The same things were measured in two ways. Each way mixes the same 9 hidden numbers, adds some noise and spreads widely along 5 directions of its own, which tell nothing about the thing.
In the rows, 128 means zero.
Some things both ways: the first way, then the second way.
[ 76 123 126 132 153 176  81 154 107 115 102 139  79 179 156 124 154 147
 145 146 136  89]
[127 119 126 179 142  87 122 114 136 144 126 151  76 159 141 161  83 131
  93 108 155 147]

[146  97 125 101 116 117 108 121 117 130 115 153 136 204 160 114 128 110
  99 154 114 110]
[184 138 122 129 134 115 129 148 101 147 148 144 183 121  92 117 131  99
 158 118 144 153]

[ 52 143 156 143 150 171  91 167  90 141 134 153  85 182 116 132 150 126
  95 192 118  91]
[ 93 108 104 103 107 106 115 151 134 148 136 126 127 103 156 108 147 133
 125 117 132 126]

[186 113  83 168 145 171 110 168 112  95 160 135  69 142 181 161 106 122
  83 104 109 128]
[117 118 126 104 146  87 115 124 115 123 133 145 163 131 118 114 169 102
 139 131 152 132]

[ 70 141 121 130 145 156  87 150 108 120 117 112  81 118 126 122 154 132
 101 136 130  96]
[100  96 109 125 124  88  90  73 127 144 141 144 119 126 125 108 111 118
  61 147 134 153]

[ 78 137 120 138 162 136 113 132 120 133  86 131 103 108 101 119 129 136
  70 127 111  95]
[158 133 125 140  78 149 118 152 109 192 130 130 153 129 108 112  79 135
 126 113 130 112]

[ 75 164 109 167 144 150  98 122 136 130 131 104 137  57 100 169 108 150
  86 105 135 132]
[ 83  92  63 114  45 136 100 146 153 160 145 120 176 104 134  97  97 139
 100 128  51 113]

[172 140  98 115 133 131 127 134 151  88 179 148 107 157 157 142 123 139
 111 139 105 137]
[140 144 148 141 105 101  67 171  36 130 118 211  62 178 111 119 102 104
 184 155 219 154]

[191 135 109 109 117 118 131 118 155 110 146 157 152 165 106 124  93 112
 115 158 116 166]
[ 50 132 101 137  97  64  32 127  83 111 126 206  13 191 183 154 103  88
  90 178 163 157]

[158 183 128 148 139 161 134 189 133  89 192 166  66 197 157 177 113 121
 107 165  90 138]
[101  93  92 177  54 120 124 137 190 136 179 217 109 167 155 136  44 141
 106  69 105 147]

[139 145 116 126 125 150 131 144 157 102 142 154 112 183 137 141 116 125
 109 151 131 126]
[148 141 140 120 130 134 129 180 129 193 136 133 153 106 134 126 148 145
 123  80 146 132]

[217 158 103 139 125 138 124 148 172  86 116 119  83 135 117 159  91 111
 166 123 122 164]
[117 125 135 190  91 117 122 155  96 144 134 225  77 224  93 199  48 129
 164 129 157 136]

[144 136  85  98  85 131  99 109 177 107 144  92 157 132 155 162 139 144
 183 119 142 148]
[150 130 134 174 167 135  97 163 141 149 142 173 174 121 105 122 125 132
  88 135 123 168]

[165 119 145 125 128 102 134 119 126 151 129 143 142 156  78 129  98  97
  56 176  91 141]
[ 76 107 126  82 111  73  92 120 107 129 146 187  98 141 128 110 132 103
 136 177 194 147]

[151 125 127 145 125 140  85 118 122 115 121 121 132 141 149 145  93 116
 110 116 165 139]
[ 91 101  92 143  96  86 108 100 125 120 130 188  82 178 158 165  68 113
  90 122 115 154]

[116 100 123 148 155 129 120 124 113 164 103 146 106 123  67 106 117  86
  93 165 110 135]
[132  88 121 145 132 116 155 114 207 155 177 147 196  89  97 100 100 142
  97 106 123 156]

[ 81 164 146  91 104 119  67 100 136 122 138  82 190 126 126 155 138 179
 152 137 149 139]
[ 75 126  97  69 140 104  86 161  80 137  98  89 156  89 132  88 208 104
 158 194 138 102]

[ 99 168 131 124 140 136 107 128 141 107 129 120 128 119 107 140 119 154
  98 132 134 129]
[126 108 161 106 121 109 135 129 118 172 140 134 143 110 109  98 147 140
 157 107 196 113]

[ 90 132 119 124 131 163  80 148  99 129 104 116 137 136 113 124 127 149
 114 139 126 123]
[150 145 136 138 149 142 148 166 135 181 134 109 188 113 126 109 165 126
 162  92 162  97]

[101 111 150 140 142 115 110 102 112 173  73 127 161 118  52 112  93  98
  71 148 135 139]
[ 45 114 119  80 130  70  92 100 117 141 110 146  75 141 184 150 130 115
  81 179 161 131]

[144  99  93 193 181 166 137 150 119 147 113 161  67 114  85 135  95  95
  98 138 101 148]
[ 99 117  77 144  71 110 109 170 130 139 135 161 104 156 137 157  64 117
 135 149  90 133]

[140 202 113 109 161 128 135 130 173  49 170 157  65 102  71  78 104  92
 120 145 189 171]
[117  74 105 104  86 103 111  77  91 156 147 135 109 104 116  84 155 149
 115  89 143 147]

[ 91 186 127 119 159 130 133 137 154  83 133 119 106 127 141 153 125 177
 101  98 126 123]
[114  99 108  88 102  95 127  80 110 175 149 101 137 105 106 112 138 118
 127 134 140 124]

[184 114 119 120 136 132 118 149 123 117 121 156  93 193 140 131 120 125
 107 165  73 117]
[137 115 110 148 121  98 130 123 149 144 167 132 179 123  88 114 119 106
 145 132 129 139]

[111 127 142  91 105 134  56 101 118 126 105  98 186 130  93 110 126 168
  96 158 149 116]
[150  94 145 178 134 106 146  87 157 158 179 150 149 120  97  79 120 136
 139  86 194 141]

[ 53 171 115 147 169 186  97 178 103 103 154 113  78 114 119 149 141 168
 116 127 126 132]
[ 86 116  97 162  86 119  93 130 114 144 124 178  58 174 178 136  73 127
 116 117 150 127]

Other things, the second way, with their names:
(489): [ 95  99  62  70 117  99 154 145 117 130 122  87 192  79 110 114 139  98
 178 168  95 121]
(223): [121 145 100 115  86 136  69 189  84 149 107 141 140 136 157 102 129 108
 133 136 128 113]
(184): [ 76 138 118   4 101  91  91  93  58 169 100  83 213 125 102 110 205  75
 147 204 147  56]
(228): [124  92 119 129 138  85 156  81 142 138 174 162 159 135  84 128 139 108
 172 127 168 147]
(290): [ 97  77  47  90  35  63 121  89 113 116 183 150 120 127  89 124  91  91
 156 157  87 163]
(213): [116 114 136 161 118  98 131 102 143 171 146 145 104 151 131 141  94 127
 109 120 172 119]
(515): [120 107 127 148 166  93 157  91 160 150 164 146 155 122  91 128 116 112
 138 153 173 147]
(128): [101 116  62  71  65 131 110 135  97 179 123 104 144 101 144 126 118 117
 110 147  76 123]
(575): [125 113 117 108 114 111 116 126 124 137 144 184 145 139 134 126 103 119
  93 117 128 174]
(493): [ 79 113 141 156 120 117  97 123 140 183 123 148  79 144 137 139  84 150
  76 155 159 114]
(301): [ 72 141 131  61 170 118 111 181 113 171  88 108 126  83 192 116 181 132
 104 158 160 123]
(55): [ 56  89  58  71 121  84 104 114 123 141 130  97 138  75 125 120 154 115
  92 192  75 152]
(276): [ 89 107 128 132 136  92 137 123 172 164 139 126 146 107 111 143 111 142
  89 142 124 134]
(85): [ 94 128 116 115 142  93  83 147 109 136 136 153 113 128 143 113 156 100
 137 168 166 138]
(122): [161 144 132 157  83 164 119 207  97 197 116 130 130 129 119 124  81 145
 150 103 141 111]
(432): [ 93 134  83  94 116 120 131 158 114 159 100 109 150 127 156 152 133 102
 131 153 104 104]
(270): [ 95 110  91  84  68  76  93 120  78 137 121 109 107 120 136 110 125 105
 137 148 130 117]
(401): [142 128 132 150 169 113 129 155 152 160 156 143 155 106 109 129 135 119
 127 142 152 159]
(342): [ 98 105 106 107 147 111 132 134 122 139 111 156 143 142 125 173 124 128
 104 145 108 156]
(15): [122 128 100 111  95 131 104 193  90 152 123 164 133 136 134 125 120 118
 151 135 125 139]
(165): [ 97 104 108 125  92  97 100 100  92 117 120 196 116 180 116 127  80 100
 135 159 154 131]
(335): [112 128 126 129 128  96  79 108 127 146 154 165 121 137 156 117 150 110
  85 123 152 145]
(455): [132 121 128 118 114  97 120 111  84 148 126 172 106 169 137 133 100  95
 150 133 195 136]
(395): [ 98  96  89 154  88 119 117  94 149 144 131 149 129 149 140 123  56 126
  78 127 105 124]
(494): [115 112  77 125  77 125 127 126 149 165 151 142 153 141 147 154 104 123
  99  90  75 129]
(217): [160 118 130 132  90 149 102 165 100 168 128 136 156 113 123  90 135 146
 122  76 137 124]
(617): [104  84  91 149  99 113 131 104 188 137 169 170 148 132 159 118  85 137
  79  84  99 153]
(323): [ 87 125  99 102 129 113  98 114 152 184 138  92 183  94 131 115 144 120
  66 169  93 110]
(137): [136  88 181  93 153  59 169  81 144 116 177 180 165 118  74  83 148 119
 193 106 252 146]
(177): [136 134 115 139 118 103 103 153  70 138 139 162 118 155  81 137 131  95
 194 173 164 139]
(565): [167 156 148 145 114 190 100 240  67 179  85 154 149 144 130 119 125 142
 172 105 158 109]
(238): [ 89 123 106 117 116 110 112 148 120 142 109 141 114 135 164 120 119 117
 135 146 150 115]
(284): [114  94  78 147  68  95 133 121 104 141 144 159  83 164 115 166  75 123
 141 110 103 149]
(614): [ 71 132  97 117 102 108  73 176  79 131 116 175  86 161 144 141 125 101
 152 182 137 128]
(567): [ 63  91  55  54  49  92  82 106  98 130 123 123 151 120 117 129 122 112
  84 171  50 125]
(442): [107 109  70 135  90 111 138 151 153 124 130 123 164 123 145 125  88 114
 127 115  79 122]
(318): [143 127 159 102 116 144 134 151  51 197  96 125 104 114 120  99 128 150
 177 120 218 108]
(77): [123 129 114 122 100 139 107 144 119 176 123 148 126 130 164 111  95 125
 104 118 144 120]
(533): [107 112  98 135  69 137 101 142 123 164 136 182 124 151 121 145  62 131
  91 142  98 144]
(298): [110 112 109 106  79 103 121 138 110 132 138 178 136 151 129 119 111 108
 169 119 150 128]
(333): [104 133 122 166 134  98  90 142 117 144 118 153  92 148 128 151  90 123
  96 163 141 146]
(204): [137 134 107 121 129 115 106 142 111 155 141 134 165 126 122 122 158  97
 135 131 129 136]
(519): [120 129 104 110  94 109  83 121  78 147 111 150 131 161 135 134 102 103
  90 143 125 125]
(553): [134 112  96 127  79 132 138 122  90 160 119 145 120 152 132 128  77 114
 149 115 141 123]
(594): [ 79  76  94 132 120  84 113  85 173 137 165 129 141  95 117  91 118 129
  79 155 120 150]
(459): [103 141 105 112 133 116 111 173 135 153 115 110 157 117 156 131 145 110
 120 142 117 106]
(491): [102 106 116  94 142  63 110 116  81 119 127 122 106 113 122 111 196 106
 173 127 176 138]
(88): [ 71 129 123  81 151 109 114 169 117 145 105 136 154 120 131 134 169 119
 157 186 153 112]
(299): [165 156 125 201 121 147 118 186 130 186 141 135 130 146 118 138  97 128
 145 108 142 124]
(359): [126  91 110 117 108  82 130  98 141 135 182 128 156  90  98  64 152 115
 162 108 163 143]
(249): [122  98 161 115 165  80 146  99 114 142 146 153 117 105  98  88 150 129
 168 129 235 149]
(255): [166 135 167 115 114 114 125 186  57 160 130 166 108 120  85 104 112 135
 203 120 223 145]

Some of these things the first way, each followed by its name:
[113 164 104 130 159 139 133 129 168  83 147 152 101 148 167 156 126 168
 126 111 123 120]	(122)
[ 80 128 149 142 161 115 106 101 112 153 119 115 147 121 113 147 113 132
 136 121 141 160]	(489)
[131 132 136  94  77 147  76 146 116 119 126 122 156 199 157 140 139 149
  74 170 112  82]	(335)
[107 132 126 143 157 130 131 114 155 130 134 115 110 118  99 148 121 128
 129 129 142 151]	(55)
[122 130  80 120 152 164 124 151 143 105 112 143 101 147 108 118 135 155
 154 139  97 139]	(299)
[ 94 108 141 122 143 124 110 101 130 148 113 158 134 157  95 102 128 118
  77 176 137 104]	(255)
[179  89 162 142 139 117 126 114 122 139 144 148 123 201 140 146 100 116
  45 163 118 120]	(301)
[ 93 162 122 153 157 183 101 164 133  91 136 131  69 153 147 153 129 149
 138 126 157 119]	(284)
[166 123 146 101 109 108  99 118 118 124 141 161 150 199 149 124 114 120
  67 178 104 105]	(223)
[149 124 136 145 156 112 137 106 146 118 116 141 117 135 117 134  92 125
  46 119 133 124]	(128)
[101 199 104 109 126 145 111 148 162  77 167 111 108 123 143 158 138 146
 178 121 144 155]	(565)
[ 72 148 114 144 177 131 118 112 121 125 109 163 125 100  96 104 102 121
  95 117 140 139]	(270)
[218 168 149 106 105  73 117 122 142  98  93 106 145 147 162 175  85 144
  36 101  68 103]	(184)
[ 92  92 115 148 151 165  86 141 105 155  83 125  86 130  99 115 145 119
 124 157 114  98]	(333)
[ 51 181 125 150 151 165 107 175  97 124 147 127  95 122 118 153 130 123
 108 136 117 134]	(298)
[105 115  73 145 166 159 147 149 139 131 133 132  91 113  94 129 132 122
 159 125 105 171]	(401)
[174 138 144 116 148  95 105 110 126 113 112 132 111 130 108 116  99 114
 100 138 119 139]	(395)
[149 169 133 134 132  95 123 102 162 114 113 136 119 106 101 134  89  79
 105 124 148 142]	(567)
[116 178 123  88 120  89 115  78 186 101 152 110 184 115 115 153 119 167
 170 122 146 172]	(594)
[107 198  81 134 161 146 134 175 143  59 165 127  53 120 206 173 136 149
 135  67 107 131]	(519)
[124 168 136 120 124 120 113 134 130 101 175 120 146 161 185 184 118 166
  92 116 111 133]	(137)
[219 117 148 146 127 135 112 151 138 104 134 117  52 194 161 162 109  89
 122 146 132 129]	(342)
[157 149 102 131 158 139 127 139 147  87 123 129 105 130 130 144 103 163
 114 105 111 147]	(213)
[173 154 119 138 139 123 139 140 160 101 138 128  80 134 126 158 110 114
 100 127 107 134]	(533)
[115 156 121 116 138 122 132 144 146 119 112 114 111 141 122 154 137 151
 109 128  81 118]	(323)
[ 97 125  87 134 146 135 106  90 132 132 127 126 192  58  63 108  88 145
  87 111 155 175]	(359)
